There are 3 ways to turn a row about zero (a turn may also mirror it). The second row of each pair is the first, turned, with some noise. The first 27 pairs use one turn. New pairs use 3 turns, one after the other, and a turn may come again.
Known pairs, each followed by its turns in order:
[ 0.71 -1.34  1.13 -1.72  3.25 -1.99  1.00 -2.73]
[-1.00 -3.80 -2.11  1.58 -1.54  1.43 -0.91 -1.09] | J933

[ 3.07 -0.44 -3.00  2.02 -1.11  1.06 -1.56 -2.90]
[-2.56 -0.56  0.31 -3.61  0.11 -0.79  3.50 -0.56] | J933

[ 1.23 -2.23  2.64 -0.81 -2.34 -0.89 -3.38 -1.27]
[-1.87 -2.16  0.83  0.99  1.88 -1.49  1.95  3.81] | J131

[ 2.57  1.23 -0.72 -1.27 -2.02  1.27  1.43  1.39]
[-3.13  0.93  0.02 -1.99 -1.27  0.05  1.87 -2.04] | J131

[-0.85  2.64 -1.52  3.39  0.37 -1.61  2.06 -0.40]
[-1.96  2.06 -1.55 -0.21  2.15  1.15 -1.18 -3.20] | J30

[2.92 2.17 2.81 3.25 0.22 3.40 1.66 1.87]
[-1.67  3.30  0.53 -0.15 -1.58 -4.81 -1.59 -2.86] | J933

[ 1.25 -0.42 -1.49  0.73  1.12  0.61 -1.26  3.00]
[ 3.55 -0.22 -0.30 -1.21  0.92  1.04  0.95 -0.50] | J30

[ 2.36  0.11 -0.44  0.82 -2.50 -1.64 -2.26  3.02]
[-0.62  2.45 -1.26 -2.83  3.53 -0.68 -1.41  1.02] | J933

[ 0.46 -2.95 -1.27  2.00  1.20 -2.18  0.56  1.89]
[ 0.56  1.50 -0.06 -1.31 -1.65 -1.45 -2.91  2.46] | J131

[-1.87 -0.48 -0.94  2.39  0.43  3.40  1.89  2.20]
[ 2.52  0.90 -1.23 -1.41 -1.63  1.53 -3.11 -2.01] | J30

[ 0.43  2.92  0.58  0.49  0.72 -0.63  0.15 -2.85]
[ 1.52  0.87 -2.14  1.41  0.70  0.99  2.51 -0.53] | J131

[ 2.65 -2.62 -1.50 -0.85 -0.57  2.97 -0.29 -0.58]
[-2.77  2.09 -1.53 -1.55 -2.42  1.15  1.62  0.30] | J933

[ 2.67 -2.12 -2.59  1.48 -1.69  2.54 -0.81 -1.33]
[-3.20  1.23  0.63 -3.70 -1.24  0.26  2.63  0.45] | J933

[-1.70 -0.88  1.26 -2.39 -2.15 -3.39  1.86  1.87]
[-1.94 -1.84  4.61  0.23  1.45  1.74 -0.86  0.43] | J30

[-0.78 -1.69 -0.07 -2.74 -0.15  1.35  0.67 -1.01]
[ 0.04  0.01  3.20  1.05  0.38 -0.88  0.60 -1.45] | J131

[-1.65  2.26  1.17 -1.77 -3.54 -1.83 -2.22 -0.97]
[-3.03  0.87  2.46 -2.28  1.88 -1.72  0.22  2.58] | J30

[ 2.31 -3.14  1.20  1.33  0.81 -3.55 -2.49  2.30]
[-1.12 -0.33 -2.01 -3.12  2.27  2.10 -4.04 -0.90] | J933

[-0.38  2.96 -3.21  2.62  0.29 -2.06  1.70 -1.11]
[ 2.51  0.71 -3.42  0.80 -4.18  1.00  0.24 -0.77] | J131

[-0.88  1.99 -1.19  0.97  2.36  2.20  3.54  0.64]
[ 0.87 -0.23 -2.58  1.56  0.69  0.45 -4.13 -2.08] | J30

[-2.76  0.15 -1.83 -3.39 -3.22  3.25  2.25 -1.88]
[-0.17 -2.54  4.32  1.25 -1.95  0.56  2.08 -4.08] | J131

[ 0.47 -0.40  1.90 -3.07  1.17  0.45 -1.75 -0.79]
[-0.80  0.47 -2.42  2.17  0.67  2.42  0.43 -1.41] | J933

[-1.05  0.11  3.03  1.22  3.19 -0.99 -2.34 -1.33]
[ 0.20  3.75  0.32  3.64 -0.50 -0.39  1.71  0.90] | J30

[ 1.85  2.69 -0.31  3.28  1.96  2.55  3.25 -2.74]
[ 4.16  2.33 -2.16 -2.65  0.01  0.69  3.30 -2.38] | J131

[ 1.09  1.26  2.06 -1.14  0.27 -1.34  2.67 -0.91]
[-0.08  2.89  0.50  0.64  0.01  1.98  2.08  0.02] | J131

[ 1.70 -2.55  0.71  2.53  3.54 -0.69  1.99  0.07]
[ 1.26 -0.40 -0.74  3.72 -1.63  1.72  1.22 -3.28] | J30

[ 1.29  2.45 -2.64  0.04  0.39  2.81 -2.89  2.64]
[ 3.91  0.63 -2.44 -3.03  2.05 -0.84 -0.09  0.86] | J30

[ 2.74  0.25  3.06 -1.36  0.10 -2.78  2.45 -2.52]
[-3.85 -3.55 -1.59  2.50  0.35 -1.47 -1.91  0.52] | J933

New pairs. What belongs after each?
[-0.03  3.29  2.66 -0.88  0.44 -2.61 -0.69  0.44]
[-1.08 -2.41 -2.24  0.09 -1.32 -1.63  2.81  1.67] | J131 J131 J30

[ 0.71 -2.69 -0.81  3.07  2.49  2.80 -2.89  1.63]
[-1.95 -0.66 -0.62  1.88 -1.85  0.40 -4.90  2.58] | J933 J30 J131

[-0.70 -0.17 -0.40  0.61  2.64  1.09  1.76  2.88]
[-1.70 -1.05  0.86 -0.18 -0.25  3.24 -2.44 -1.02] | J933 J131 J30

[-3.26  2.06  1.85 -1.90 -2.53  2.75  0.43  0.68]
[-0.53  4.82  0.96 -0.46  3.25 -0.50  1.19  1.22] | J131 J131 J131

[ 1.32  1.94 -2.63  2.31 -0.35 -3.46  2.18  1.68]
[ 3.40 -0.40 -3.18 -1.86  0.37  2.18  0.37  2.09] | J933 J933 J30

[-1.10 -2.39  1.92 -2.47 -2.11 -3.51  1.93  0.03]
[-1.11  4.51 -0.07  1.60  1.90 -2.99  1.78 -0.03] | J131 J933 J30

[-0.26 -2.96  0.10 -0.37  1.49  1.34 -0.34 -1.18]
[-0.86  1.12  0.07  1.71 -0.17  1.67  0.09  2.59] | J30 J131 J933

[ 1.32 -3.52  2.18 -1.04  0.75 -0.01 -0.81 -0.88]
[-0.15 -1.43 -2.59 -0.32  2.24  0.28 -1.55 -2.87] | J131 J131 J131

[-2.86  2.80  1.52 -1.32  0.29 -0.93 -1.87  3.39]
[ 3.03 -2.74 -2.46 -1.37 -0.43 -1.52  1.92  2.62] | J933 J131 J933

[-2.34  0.40  2.48  0.23 -1.98 -2.63 -2.47  2.29]
[-0.55 -2.14  1.99 -3.20  2.17 -1.73  1.05 -2.21] | J30 J933 J933

[ 2.57 -0.47 -0.42  2.37 -0.57  0.24  0.84  1.84]
[ 1.72 -1.47  2.33 -0.11 -1.65  0.38 -1.51  0.53] | J30 J933 J131

[-0.48 -2.76  2.68  0.47  1.77 -0.13 -2.80 -1.60]
[ 1.99  2.05 -1.59 -3.06  0.67 -1.01  2.48 -0.35] | J131 J30 J131

[ 0.84 -2.50 -0.19  0.77  0.94  0.00 -0.71  2.41]
[ 1.98 -0.07 -3.09  0.36  0.19  0.14 -0.09 -0.41] | J131 J933 J30

[ 2.52  3.17 -0.80  3.47  2.47 -1.48  1.83 -2.47]
[-1.49 -4.06  2.17 -0.31  3.77  2.89  0.15 -0.99] | J131 J933 J30

[-3.13  1.18  2.42  1.57 -1.49  1.44 -2.15 -3.44]
[ 0.97 -1.41  1.09 -2.24 -2.28 -3.01  4.20  1.52] | J131 J30 J131

[-3.47  0.43  2.89  2.20  2.35  2.65 -0.41  1.22]
[ 1.26 -4.70  3.10  1.71 -0.54  1.62 -0.65 -0.76] | J933 J933 J933

[ 1.33  1.77  2.08  3.15  0.03  1.11  1.51 -0.61]
[-1.75  1.54 -0.54  0.82  1.30  3.00 -3.05  0.08] | J30 J30 J30

[-1.83  2.09 -0.39 -0.31  1.58  2.67 -1.06 -2.68]
[-1.08 -2.74  3.40  0.21  1.23  1.60  1.51  0.71] | J933 J30 J933

[ 2.83 -0.90 -1.77  2.13 -3.25 -2.46  1.96 -3.20]
[-1.22  0.19  1.06  3.58 -3.39 -0.65  1.91  4.62] | J131 J30 J30

[ 1.09  0.47 -0.91 -2.38  3.55  1.20 -3.12  1.61]
[-1.44  1.97  2.72  0.52 -4.16  1.97 -0.92 -0.27] | J933 J933 J131

[ 1.01 -0.18 -1.91 -0.13  3.19  1.85  2.83  1.99]
[ 0.46  1.69 -0.69  1.20 -1.53  1.81 -4.56  0.42] | J131 J30 J131

[-3.12 -2.84 -1.51  2.99 -2.22 -2.23 -2.52 -3.45]
[-1.38  1.81  5.19 -1.00  2.27 -1.25  3.69 -1.86] | J933 J933 J933

[-0.71  2.05 -2.30 -1.66  0.59 -0.76  2.60 -3.03]
[ 0.52  1.48  1.56  2.58 -0.13  2.33 -1.93  2.53] | J131 J933 J131

[-0.49  1.72 -0.75 -2.83  1.57 -2.99 -1.16 -1.43]
[-0.54  0.71 -3.06 -0.63  1.89  1.00  2.92 -1.38] | J30 J131 J933

[ 1.96  2.93  0.17  1.09  1.99  0.71 -0.26  2.09]
[ 2.16 -1.07 -1.48 -1.32  1.11  3.40 -0.03  0.95] | J131 J30 J30

[-1.11 -0.57  3.32 -0.95 -1.79 -2.80  2.24 -2.65]
[ 1.51  3.30  0.69  2.45 -2.48 -2.78  2.04  0.00] | J30 J933 J30

[-1.80 -1.43  1.75  1.63 -0.81 -3.06 -1.91  0.20]
[ 0.13  0.40 -2.59  1.48  2.05 -1.86  2.62 -0.56] | J131 J933 J933

[-1.61  2.52  0.25  0.13 -1.17  0.60 -2.63  0.80]
[ 0.30 -1.67 -0.84 -3.43 -1.16 -0.81 -1.04 -0.34] | J131 J30 J30

[-2.27  2.02 -1.10  1.19  2.80 -2.35 -0.98 -3.36]
[-3.15  0.39  4.70 -1.61 -0.88 -0.53 -0.48  2.09] | J933 J30 J933

[ 2.70 -3.38 -0.33  0.14 -1.19 -0.72  2.41  1.37]
[ 0.94  1.46 -2.26 -0.41 -1.93 -3.30  0.06 -2.70] | J933 J933 J933

[ 1.28  1.99 -1.68 -2.06  0.16  2.75 -1.54  1.50]
[ 0.19 -0.90 -1.34 -1.75  1.02 -0.03 -2.92  3.07] | J933 J933 J933

[-0.16 -3.45 -1.39 -1.72 -1.26 -1.09 -3.10  0.77]
[ 1.30  1.47  1.18  0.92 -0.92 -3.17 -3.29 -0.96] | J131 J30 J30

